The groups are shells around one centre, one inside the other: the same stretched ball of 7 dimensions in 9 sizes.
Some rows, each with its group after it:
[ 25  28  -2 -43  47  17  16 -10 -22   0] -> K_736
[ 29  34   9   5  14   5  15 -19   0  17] -> K_265
[-19  56  16 -13  -6 -20  36 -28  -1   8] -> K_640
[ 11  33  14 -31 -25 -22 -28   6   2   5] -> K_37
[ 16  33   8 -32 -25 -13 -37   3   7  -6] -> K_914
[ 48  13   2 -33   0  20 -66  19 -13  -8] -> K_703
[ 22  44  22 -17 -19   3 -50  23 -27  16] -> K_37
[ 19  19 -11  -3 -20 -11 -28 -24  13 -20] -> K_914
[  7  27  17  13 -10 -12  12 -22   4  13] -> K_640
[ 19   9  -2  12 -36 -16 -44 -17  12 -13] -> K_736
[ 36  49  13 -51  42  32  -9  19 -39  17] -> K_640
[ 36  41   2 -15   5 -10  -5  -4  -1  20] -> K_567
[ 41  16  -1  -3  -8  22 -45 -10   8 -16] -> K_914
[ -4  35  30 -23  43   3  42  -1 -47  35] -> K_736
[ 11  35  30 -32  35  35   1   9 -44  13] -> K_914
[ 20  29  18 -27   4 -12 -14  13 -20  23] -> K_567
[ 20  45   7 -38 -34 -13 -41   4  18  -7] -> K_265
[  2   4  33   0   7  30 -20  -2 -32  -2] -> K_567
[  0  19  33 -28  22   1  13   6 -32  22] -> K_37
[ 39  22 -11   5 -23  -9 -42 -14  14  -7] -> K_567
[ 55   1  12  -9  27  46 -53  18 -35   4] -> K_640
[  9  32 -11 -34 -11 -20  -4 -25  22 -19] -> K_49
[ 30   6  16  -4  11  17 -19  -3 -11   5] -> K_500
[ 44  24  -5 -17   9  17 -30  -7   0  -7] -> K_500
[ 15  49  38 -13   1   2  -7  19 -29  39] -> K_640
[ 10   8  31 -34  41  31   6   7 -39   9] -> K_567
[ 10  45  20 -33   5   3 -25  19 -41  17] -> K_500
[ 29  21  16 -29  18  32 -47  21 -45   2] -> K_37
[ -1  15   9 -12 -11   1   2 -32  20 -23] -> K_703
[ 26  45  10 -24 -30  -7 -48  11   3   2] -> K_567
[ 31  40  25 -51  58  25  17  20 -44  34] -> K_640
[ 28  41   9 -37   5  31 -46  13 -25  -9] -> K_640
[ 42  27 -16  -8  13  -4   9 -31  23  -2] -> K_265
[ -6  65  10 -32  -6 -13   1  -4 -20   7] -> K_736
[ 39  22  -6 -33  19  -3 -22   5 -16   7] -> K_49
[ 45  27  -6  -5 -19  -1 -55   2   1  -2] -> K_567
[ 30  27   7  -6   9  23 -15 -12  -4  -4] -> K_500
[ 28  43 -12 -31 -21 -38 -21  -5  18   5] -> K_736
[ 31  37  -2 -37  31  27  -2 -10 -11  -8] -> K_703
[ -6  33  22 -19   4   5  -9   1 -36   5] -> K_500
[ 31  37  17 -37  39   6   9  14 -32  33] -> K_49
[  0  42   5 -46  -6 -23   1  -8   2  -2] -> K_37
[ 14  35  22 -51  34  27 -20  24 -56  10] -> K_736
[ 22  53  -3 -31  -1 -20 -11   0  -9  13] -> K_500
[ 11  37   5 -16 -25   2 -18 -23  25 -22] -> K_703
[ 19  12  14   5  -5  -6  -9 -12   0   9] -> K_49
[ 39  20   7 -24   6  14 -59  25 -38   7] -> K_703
[  4  22  25 -50  14   0 -18  20 -37  11] -> K_49
[ 34  19  -6 -16 -15  10 -41 -14  19 -24] -> K_914
[  0  45  10 -39  27 -20  29  -3 -30  24] -> K_49
[ 43  23  -8 -17   3  22 -46  -4  -4 -16] -> K_37
[ -4  38  40 -31  15  12  -6  20 -50  24] -> K_500
[ 34  40  17 -20  23  35 -36  20 -48  14] -> K_265
[ 40  35  -7  13  -3  -1 -12 -21   8   6] -> K_265
[ 13  71  18 -36  14  11   9   2 -20  18] -> K_265
[ 11   8  11 -15 -19  -9 -33  -4   0  -9] -> K_914
[ 35  39 -25 -13 -33 -27 -21 -32  50 -19] -> K_703
[ 12  45   1 -22   5 -26   4  -4 -19  20] -> K_49
[ 39  13  13 -39  19  21 -49  27 -35   6] -> K_736
[ -7  41  16 -33  25   5  22 -10 -31   6] -> K_914
[ 20   8  27 -27  58  28  23   3 -41  22] -> K_703
[ 15  43 -17 -15 -26 -26 -16 -27  23 -16] -> K_37
[ 29  42 -20  -1 -46 -23 -29 -35  52 -23] -> K_265

New rows. What belongs after each?
[ 10  17  -5 -32  32  11  23 -31  -1 -19] -> K_265
[  0  32  15 -27  36  14  34 -19 -21   4] -> K_567
[  4  36   7  -9 -24  -4 -23 -15   3 -12] -> K_500
[ 28  15   0  -9 -34  -9 -75  10  -9 -10] -> K_265
[ 21  30  -3 -27 -25  -5 -53   1   1 -17] -> K_567
[ 20  13  12 -17  47  16  26 -12 -27  14] -> K_49
[ 19  40   6 -14 -25  -8 -19 -15  23  -6] -> K_567
[  5  28   2 -35 -17 -19 -21  -7   5 -12] -> K_567
[ 26  17   3 -28  34  13  11 -13  -9   0] -> K_914
[  3  50  14 -34   0   8  -6  -6 -11  -3] -> K_567
[ 24  41  24 -15  11  -4 -16  24 -43  41] -> K_265
[ 13  51  28 -11 -23  -6 -31  16 -20  24] -> K_736
[ 22  15   3 -41   3   5 -33   4  -8 -13] -> K_567
[-28  35  37 -22   9   3  16  -3 -41  11] -> K_703
[-11  28  33 -30   7  -5   9   3 -25  15] -> K_567
[ 46  24  12 -40  18  15 -30  19 -13  13] -> K_265
[ 26  33  11 -16   1   0  -5  -7   5   9] -> K_500
[ 35  20  12 -14 -15   4 -50  11  -4   3] -> K_500
[ 10  14   6 -47  28  -1   1  -1 -24  -2] -> K_736
[ 43  16 -16  -2 -29  -6 -47 -21  35 -22] -> K_37
[ 15  20  12  -2  13  29  -9 -18 -15 -11] -> K_567
[ -7  52  -1 -16 -39 -36  -2 -28  27 -10] -> K_265
[ -6  40   9 -33 -16   1 -26  -6 -12 -18] -> K_265
[ -1 -10  15   5  18  22   9 -32 -10 -19] -> K_640
[ 33   6  -2 -12  15   7 -32   0 -25  -1] -> K_736
[ 29  22  -5  -7 -21 -18 -32 -10  13  -4] -> K_500
[ -4  51  12 -31  29  -7  52 -24 -10  15] -> K_736
[ 25  32 -21   8 -31 -17 -10 -47  49 -26] -> K_640
[ 23  38  -9 -44  -1  -5 -22  -7   5 -14] -> K_37
[ 44  33   2 -35  19  14 -18   4  -5   6] -> K_37
[-18  12  47 -10  17  30  -6   8 -58   8] -> K_265
[ 50  21   2   5 -39   7 -80   7  11  -8] -> K_265
[  3  36  22 -28   2  -5   8  -5  -5  10] -> K_500
[ -8  62  32 -38   4   3  -7  18 -45  21] -> K_736
[ 26  -7  36   3  -4  28 -57  22 -34  10] -> K_640
[ 47   5 -13 -12 -20   2 -53 -12  29 -25] -> K_736
[  4   7  16 -24  19  -8  18 -12 -11   7] -> K_703
[ 36   7 -12 -15   4   3 -25 -17   9 -17] -> K_914
[ -2  38  30 -15 -12  12 -31  10 -34   6] -> K_37
[  7  48   7  -5 -41 -23 -19 -17  20  -2] -> K_49
[ 35  40 -10 -38  29  -9   0   1 -19  15] -> K_703
[ 28   7  24  -7  15  34 -26   4 -23   3] -> K_500
[  8  16  23   2 -20  -7 -31   2 -15   8] -> K_37
[ -4  46  34 -25  20  23  -6  14 -58  18] -> K_736
[ 40  34 -11   7 -31 -15 -38 -16  25  -3] -> K_49
[ 24   4   2 -20   4   2 -31  -3 -12  -9] -> K_500
[ 24  35  13 -18  37  23  14  -7 -26  14] -> K_914
[ 23  47  -1 -34  17   0  16 -17   6   3] -> K_567
[ 11  41  -4 -16 -46 -22 -49  -9  14 -17] -> K_736
[ 14  29  32 -14  25  20   8   5 -32  24] -> K_914
[ 10  42  -2 -20 -31 -33 -31  -3   0   1] -> K_49
[ 23  20 -14  -2 -11   9 -25 -33  16 -31] -> K_736
[ 21  34  13 -41   6   8 -17   5  -7   1] -> K_500
